The same things were measured in two ways. Each way mixes the same 10 hidden numbers, adds some noise and spreads widely along 6 directions of its own, which tell nothing about the thing.
(in the rows, 128 means zero)
Some things both ways: the first way, then the second way.
[129  63  74 116  93 107 122 117 132  77  94 109 119 139 127 103 154 118
 204 149 137 121  83  82 112]
[124 130 114 171 178 155 205 131 121 104 105  64 163 114 112 116 176 157
  95 135 124]

[142 135 119 106 113  81 142 127 116 148 123 172 168 167 200  66 129  69
  36  93 120 130 115 151 129]
[182 116 125 136 143  93 114 108 165 114 138 144 106 123 121  91 155 162
 184 120  74]

[121 137 143 125  96 146 159 151  68  94 115 107 149 102 163 124 153  57
 128 133  98 166 102 125 124]
[ 78 115 134 167 157 138 181 123  44  83 104  88 159 106 146  64 161 173
 126 141 136]

[117 130 156 168 122  91 144 144 121  80 146 133 136 132 117 156 115  98
 106 138 107 134 133 142 123]
[106 154  92 137 117 119 166 121  78 142 135  48 165  88 151  38 220 130
 157 158  97]

[ 89 142 145 146 121 126 173 129  94 101 121 111 137 133 144  97 100  97
 114 138 103 166 153 122 140]
[110 101 133 121  91  80 114  96 109  99 120 113 112 111 164  86 174 181
 154 120 122]

[116 142 120 117 116 116 137 161  82  91 146 118 131 142 139  66 141 109
 109 130  75 144 130 120 139]
[171  80 167 107  77   8 137 157  97 109  95 106  73  53 155 107  90 192
 140 135 160]

[189  55 139  76 111  99 127 107 138 123 161 110 139 172 135 177 153 109
 147  51 178 127  94 143 137]
[155 147 138 133 144  69 150 142  88 155 132 104 131  90 153 117 148  93
 104 156 151]

[163 132 115 135  81  74 104 140 168 129 130 173 166 156 175 153 148  98
  66 120 157 147 110 151 148]
[128 102 171 123  93 123 103 156 133 152 140 125 150 125 122 164 108 115
 107 134 124]

[171  96 125  83  89 101 131 157 111 143 137 138 145 157 175 132 127  92
 146  97 152 129  84  88 121]
[155 108 115 156 157 123 173 125 122 113 154 102 140 137  79  66 178 131
 125 136 142]

[144 109 166 130 139 116 133  99 114 125 121 137 134 146 141 190 107 108
 134 121 157 106 134 145 124]
[ 61 138 137 130  97 122 111  80  85 114  86 112 136 112 187  67 164 178
 119 116 146]

[162 107 119  98 134 124 107 121 117 149 128 148 132 155 178 146 122  97
 119 111 162 107 115 176 110]
[129 137 135 127  92 151  62 104 152 137 166 159 131 157  79 113 137 146
 128  92 122]

[169 112 128  83 139 110 166 137 129 110 180  47 123 105 135 100  77 161
 134 144 107 124 140  62 139]
[137 143 127  63  98  95  89 142 151 145 141 180 109 161  90 173  98 149
  97  82 144]

[124 112 144 134 140 144 106  84  82  87  94 164 126 133 111 144 158  68
 144 129 119 104 126 161  99]
[128 135 135 111 150  97 175 155 121 149  66 103 128  83 196  87 116 119
 154 151  94]

[114 155 120 138 131 157 121 139  95  87 126  88  88  97  81 125 131 156
 193 176 100 132 169  79 141]
[118 118 121 146 125 134 161 137  96 119 149  90 138 113 118  86 175 144
 119 129 124]

[178 103 154  93 134 155 158 130 102 113 161  91 126 155 161 165 118  74
 118  76 141 177 126 188 148]
[157 120 158 103  74  96  29 129 168 142 159 199  84 141 112 160  90 128
 163  92 106]

[178  73 140 101 113  96 108 106 143 107 144 149 142 151 125 205 134 112
 159 100 179 103  88 116 122]
[102 138 102 125 102 120 119 116  93 120 154 132 130 140  97 106 183 133
 146 121 146]

[182 141 149 134 132 108 107 186 136 127 157 149 105 119  93 183 107 137
 164 139 135 104 137  57 134]
[155 131 135 123 185 171 171 148 184 123  69 102 131 112 141 102  84 135
 153 121  89]

[175  97 142 130  88  91 110 158 123  63 137 155 152 163 137 155 167  90
 116 115 116 154  87 120 158]
[131 108 121 129 110 133 134 174 127 164 117 110 133 117 135 143 110 104
 110 133 114]

[ 91 120 120 126 104 104  92 170 111 146 106 177 166 112 184 116 178 103
 126 121 145 107  90 136 109]
[ 90 162 100 159 153 175  94 118  88 138 139 102 183 142 145 106 148  68
 130 131 134]

[119  88 174 135  98  72  82 157 107 132 140 223 155 190 121 169 156  90
 133  66 153 105 111 131 110]
[173 104 149 116  92  40 103 110 123  88 111 129  58  83 141 128 123 188
 155 113 167]

[120 166 177 170 119  79 146 157 122 104 148  96 135 124 121 147 100 149
  89 162  90 130 182 107 151]
[132 132 154 132 135 126 117 119 189 116  47 136  96 107 173 178  72 195
 106  84  91]

[186 139 136 110 153 107 140  58 165 169 120 142 127 148 132 158 100 118
  88  98 179  97 165 134 140]
[175 118 122 131 167 125 131 116 175 103 162 161 129 167  64 135 156 187
 123  94  81]

[ 87 186  81 115 177 151 143 106 108 144 148  96  95  88 124  70 100 152
 117 148 118  97 171 147 115]
[199 138 105 132 193 130 175 161 160 166 131  90 163 113 117  82 146  78
 157 165  78]

[118 131 148 152 152 126 111 121 120 121 122 129  83 128  60 176 103 157
 205 148 142  87 177  85 116]
[171 159  77 154 158 148 114  82 203 103 166 131 100 143  94  86 210 141
 216  94  47]

[156 113 119  94  74  92 121 155  85  80 143 136 158 141 152  98 172  85
 118 121  96 137  72  92 126]
[128 128 134 101  97  84 104 143 103 161 145 159 119 124 137 118 144  91
 160 146 128]

[113  82  78 108 119 136 113 107 125 106 113  89  99 125 113 107 142 143
 211 142 147 114 123 112 106]
[178 129 124 155 130  93 141 132 149  89 174 124 100 121  53 154 160 163
 141 105 125]

Other things, the second way, with their names:
(103): [140 157 115 136 119  97 104 114  76 131 188  86 159 105 119  43 191 108
 168 143 123]
(161): [130 140 135 190 135 102 111 117 119 139 150 111 147 111 151  97 167  72
 156 147 103]
(315): [146  88 161 158 112  98 121 133 140  92  93 125 111 106 111 105  81 201
 135 111 133]
(6): [155 133  80 118 123 133 116 158 195 128 140 139 106 155  73 166 114 114
 157  87  96]
(122): [135 161 101 130 173 174 129 151 114 171 117 137 154 138 129 139 115  97
  90 126 115]
(296): [145 115 125 111 112  61  85 127 115  76 139 158  99 138  90 125  93 190
 144  84 158]
(252): [143 132 125 110 174 141 160 153 174 127  47 111 155 132 128 134  61 166
 100 113 122]
(317): [128 107 106  87  68  70 136 129  77 113 163 107 114 122  80  68 178 187
 121 117 183]
(64): [ 82 109 119 122  68 129  62  82  95  77 116 117 122 126 138  76 152 218
 172  95 131]
(396): [149 107 131 151 125  85 169 148 133 119 108  94 123 108 108  90 126 149
 120 132 151]
(75): [126 105  97 148 140 114 150 136  71 102 112  93 140 113 120 102 144 185
 104 126 147]
(223): [ 67 136 113 124  87 167  62  71 109  87 176 158 123 166 107  78 197 150
 204  90 111]
(172): [ 83 155 127 136 133 177  79 114  76 120 149 145 155 147 121 138 135 134
 107 104 139]
(326): [145 132 106 123 117 136 149 170 176 185 116  74 146 123 131 146 125  71
  95 130 116]
(322): [148 149 122 107 156 116 120 124 154 114 101 131 112 124 143 166 110 159
 110  95 120]
(295): [139 118 122 164 146 120 163 129 160 147  63  85 107  85 206 126 143 113
 128 143  96]
(139): [126 119  91 103 118 112 150 122 100 103 147 104 139 144  77  96 173 208
  87  96 154]
(10): [126 124 129  72 133 128 129 169 111 180 151 145 167 154 124 145 133  66
 114 149 121]
(225): [115 101 119 127 126 106 137 119 113 121 116 143 124 145 128  82 144 145
 122 120 143]
(159): [ 99 142  91 116 124 178  79 111 130 141 116 135 165 180 100 141 123 136
  82  97 162]
(242): [124 163 154 121 113  93  78  76  89 150 141 138 120  94 198  88 193 125
 153 142 113]
(339): [106  98 123 108 137 149 122 138 108 117 139 153 154 170 108 136 138 142
 111 118 130]
(203): [121 118 122 164 114 108 132 109  89  56  76 110  65  67 152 111 127 249
 163  95 122]
(392): [157 119 138 151 121 107 136 102 131 105 138  99  82  74 158  79 186 159
 179 129  95]
(271): [127 110 153  95 127 106 101 118 181 143 105 149 137 149 167 150 122 103
 143 126 104]
(131): [159 127 118  78  94  75 119 166 109 159 213 144 130 148  70 137 161 116
 102 115 122]
(81): [144 112 104  65 142  97 144 183 100 139 153 103 178 155  92 134 117  93
 113 139 156]
(372): [142 142 154 154 144 178 105  88 182 147  98 134 134 128 137 109 129 164
 103 109 100]
(345): [101 140 117 130 172 145 100 114 117 107 123 155 161 171 132 146 126 121
 127 107 122]
(384): [149 117 114 100 148 103 145 132 161 143  75 127 116 124 170 122 124 134
 128 127 111]

Some of these things the first way, each followed by its name:
[128 129  81 100 151 195 134 114 106 100 109  66  76  76 107 113 109 158
 237 186 133 125 142  63 127] -> (223)
[115 115 157 129 139 135 117 107 120 137 144 163 128 167 122 154 118 102
 116  82 156 147 169 188 133] -> (392)
[ 78 143 154 184 113  90 101 176 123  98 141 135 122 123  98 161 108 164
 153 180 111 115 166 102 125] -> (326)
[164 137 112 101 137 127 129 121 120 152 117 133 139 145 202 135 124  97
  90 120 156 119 115 175 134] -> (315)
[125 120 137 111 172 156 166 108 104  80 164  64 122 117 130 112 110 128
 111 118 108 155 148 178 156] -> (203)
[165 133  89  67 193 152 124  70 133 114 165  71 101 103 110 116 127 178
 137 120 146  85 144 147 150] -> (122)
[148 156  85  99 142 104 121 129 125 142 143  94 104 145 154  95 100 169
 117 154 127  88 152 124 131] -> (372)
[ 90 113 107 127 144 129 121 142  88  89 116 116 103 115 114 119 132 143
 205 161 119  82 104  95 104] -> (159)
[160  93  70  85 150 172 130  48 126  79 112 109  98 120  98 114 144 107
 186 124 153 123 108 127 128] -> (10)
[127 148 121 154 144 119 136 167 119  87 125 131 109 119 113 126 115 133
 147 160 104 123 129  84 150] -> (64)
[125 108 117 121 150  89  93 101 156 138 118 160 127 125 100 109 130 166
 144 129 149  69 150  90 124] -> (322)
[ 55 182 141 166 122  82  99 115 126 133 125 159 147 131 127 110 122 177
  85 163 123 103 188 128 144] -> (295)
[103 170 127 137 158 121 173 154 106 126 149  71 116  79 147 107  72 143
 117 175  99 100 150 105 112] -> (252)
[136  87 172 133 164  98 118  66 147 150 123 208 154 161 134 176  95  87
  92  84 182  88 140 172 106] -> (139)
[122 126 106 108 138 100  75  65 126 150 112 191 136 167 122 106 167 121
 101  93 159  72 145 173 114] -> (242)
